All groups share one centre, and each spreads out both ways along 7 directions, with some noise.
(in the rows, 128 means zero)
Some rows, each with its group after it:
[124 116  82  92 167 144 156 198 111  91 138 166 135] => J
[119  80 135 142 179 159  92  72  47 126 111 128 125] => J
[108 138 105  81 120 127 104 145 128 139 106 142 137] => W
[109 178 117 159  92  92 150  99 130 121 119 177 117] => J
[ 86 138 196 146 166  83 127  98 139 122 139  77 170] => V
[165  89 140 100 133 104 126 194 203 208  60 153 178] => Z
[100 143 121 170 128  73 114  81 116 143 162 125 102] => W
[ 99 111 140  58 132 184 133 171 169  93 139 117 147] => F
[148 102  89 116 157 168 134 137 136 135 104 143 145] => W
[170  88 128 150 153 155 143  93 107 150 103 141 118] => J
[134 108 104  56 164 141 177 191 112  98 138 149 123] => W
[128 137 155 143  91  45 146 127 116 138 103 135 112] => F
[ 96 139 144 109 107  91  98 149 157 118 133  92 149] => V
[147 122 119 137  84 107 122  64  41 101 133  68  55] => Z
[111 132  67 112 173 144 117 146  67  95 133 148 127] => J
[167  98 122 168 102 103 187 128 148  78  89 121 117] => F
[156 160 117 145 151 125  96 122 112 188 133 109 145] => Z
[122 124 105  84 169 170  67 145  88 146 124 111 151] => F
[157  79  92 179 198 165 114  99  83 114 141  92 130] => W
[129 128 101 167 177 138 160 106 151 103 164 121 136] => V
[156  98 150  96 176 164 139 157 118 125  80 112 179] => V
[138 129 113 107 146 187 106 122  84 102  76 133 163] => J
[122 147 114 166 128  89 108  86  85 142 149 114  97] => W
[164  87 121 111 127 139 164 138 171 140 111 124 122] => F
[183 151 139 141 113 134 180 143 103 125 119 138 114] => W
[175 163 126 175  88 148 197 116 157 121 162 146  93] => V
[158  81 105 162 148  97 144  96 149 168 101 127 121] => Z
[181  97 146 148 128 120 129 108 141 182 120  91 115] => J
[ 96 144 127 131 134 139 169 130 161  96 158 171 125] => W
[ 89 100  91 169 177 126 155  91 121  72 155 162 116] => Z
[ 90 148 114 135 138 160 150 117 120  46 175 121 121] => F
[ 88 132 137 121 106  85 146 162 149 114 133 181 122] => Z
[ 85 161  84 145 132 128 119 122 107  83 171 148 114] => V
[ 98 146 188 128 115 114 128 156 122  82 137 118 146] => W
[176  84 114 134 167 122 132 116 111 173  88 122 135] => V
[157  91  79 132 151 194 141 156 112  39  96  95 157] => F
[102 124 144 144 193 116 143 106 113 117 118 148 161] => V
[122 168 107 112  92  61  83 142 123 153 130  78 127] => J
[123 144  61 137 131 149 117  86 140 149 125 163 121] => W
[133 154  85 101 128 136 166 187 132  94 113 178 146] => J
[118 183 138 103 100  96  95 181 107 166 144 150 125] => Z
[ 92 138 152  97 114 124 146 135 161 106 158 134 116] => F
[115 129 140 177 161  95 163  93 170 133 148 122 140] => V
[126 117  96 174 194 121 136  80 118 122 163 106 129] => V
[140  94 115 168 145 121 163  67 142 110 117 123 117] => Z
[180 161 150 111  58 116 134 132  91 151 115 104  90] => Z
[127  67 102 108 159 129 114 129 102 107  95 109 131] => Z
[134 127 148 130 128 110 155 160 154 130 170 116 113] => J
[139 112  90 129 139 183  78 150 117  85  90  87 176] => F
[156 107 111 106 152 167 131 136 146 163 132 128 130] => F

New rows. What belongs after each?
[106 166 134 101 108 142 128 149  66 101 103 203 122] => V
[139 142 131  95 109 126 104 149  85 132 117 107 121] => Z
[149 151 100 106  99 108 159 180 162 129  88 163 146] => J
[ 80 122 141 137 151 129 114  78 123  72 118  91 155] => Z
[153 131  78 165 161 141  81  92  96 174 135 114 127] => F
[127 163 115 142 162 164 108 101  91 115 145  99 149] => Z
[ 97 139 108 126 124 108  87 108 135 142 122 130 136] => W
[100 177 112 131 120 132 140 115 118  99 155 161 121] => W
[139 121  70 170 154 189 137  86 164 133 127 165 139] => W
[124 105 120 147 149 118 114 114 121 133 132 115 130] => W
[114 190 141 108  62  87  89 131 139 136  80 111 160] => J
[157 130 125 110  95 124 164 176 122 130 116 167 103] => Z
[ 83 141 135 113 145 156 120 132  82  71 129 153 139] => J
[152 123 104 153 154 137 141 110 117 139 129 130 122] => Z
[129 138 138  91 113 134 140 202 133 122 112 167 143] => Z
[149 137 158 135 123 124 149 119  98 141 106 152 127] => V
[146 189 149 116  90 134 139 164 122 144 138 149 125] => Z
[151 150 109 120 169 174 136 154  59 112 118 159 145] => F
[161 108 127 129 183 178 168 137 124 112 105 132 158] => V
[159 156 171 166  86  92 149  97 149 156 152  79 101] => V
[118 100 141  84 119  85  91 165 132 161  66 129 155] => V
[178 172 139 154  97 173 188 116  94 114 145 164  90] => V
[ 96 150  83 134 153 142 125 115  70  84 130 169 129] => J
[125 116  91 129 162 122 117 128  41  80 120 106 122] => F
[118 125 138 192 118 119  89  80 151 143 117 118 145] => W
[156 105 142 126 161 134 120 126 139 135 123  56 154] => V
[133 185 207 135  72 107 137 113 104 127 146  95 112] => V
[106 143 123  96 154 133 178 163 108  76 170 152 115] => W
[183 156 126 143 142 139  89  96 110 201 111  72 151] => Z
[160 122 115 143 126 106 104 138  93 149  77 121 147] => F
[103 148 153 109 110  91 125 141 115 125 123 137 128] => F
[168 101 195 177 120 115 160 143 143 123 108 107 142] => W
[ 80 138  83 109 142 132 103 148 102  93 136 168 137] => V
[123 129 165 109  85  93 128 145 187 167 104 130 140] => F
[ 87 113  79 105 136 108  62 104 155 171 108 132 143] => W
[155 151 173 140 123 122 166 156  74  88 139 113 120] => W
[153 143 140 145 124 110 150 146 183 179 110 157 151] => Z
[163 101 143 127 107  74 169 160 110 112  63 134 127] => F
[113 154 109 170 161  99 103  88 122 163 156 123 134] => Z
[158 101 120 181 105  52 190 104 117  94 110 119  88] => F
[136 171 105 139 183 162 100 146 119 166 147 131 175] => Z
[151 112 172 132 117 174 182 127 152 118  66 196 149] => J
[192 125  87 193 121 155 145  77 150 174 101 153 122] => W
[107 201 143 105  95 112  92 162  80 132 156 128 118] => Z
[147 112 169 103 158 142 130 143 104 139  82 117 165] => V
[189 151 150  99 101 143 183 180 112 126  91 143 129] => W
[103 107 128 126 149 103 104 126 118 124 140 109 128] => W
[157 110  94 129 152 159 158 146 141 124 109 155 141] => V
[123 112 137 108 122  74 106 156 134 159 125 107 124] => J
[152 131 199 143 164 146 151 110 131 116 139  51 163] => V
[131 151 132  70  88 108 124 164 140 147  87 145 141] => W
[122 122 154 105 153  98 200 176 108  84 178 134 100] => W
[112  47  85 111 153 113 135 125  94  77 105 131 102] => Z
[193  93  99 169 145 152 173  89 123 161  77 176 115] => J
[122 121  74 121 140 148 109 107 155 150 113 153 139] => W
[132 126 106  63 137 151 111 174 100 119  95 124 148] => W
[119 180 149 119 116 174 146 171 125  86 116 168 166] => F
[178 126 159 125  95 118 139 129 119 167  97 120 115] => V
[150 113 134 156 100  29 111 106 115 183  89 113 107] => F
[173 114 150 159 111 169  72 124 128 153  46  98 185] => W
[ 98 174 115  98 134 100 152 145  64  88 180 142  92] => W
[113  93 102 122 183 110 133 130 113 143  78 200 157] => V
[104 127 143 158 114 102 127 107 185 142 128 147 137] => W
[135 142 154 100 136  92 196 176  86  94 164 129  94] => W
[151 132 144 148  94 126 175  93 133 105 117 124 104] => Z
[114 130 195 142 154  83 112  98 135 138 138  46 157] => V
[109  81 173  89 153 132  84 152 103 134 118  92 141] => J
[133 178 118 126 133 134 137 193 130 150 156 191 137] => Z
[169  96 125  90 145 157 147 168 109 148  49 181 155] => V
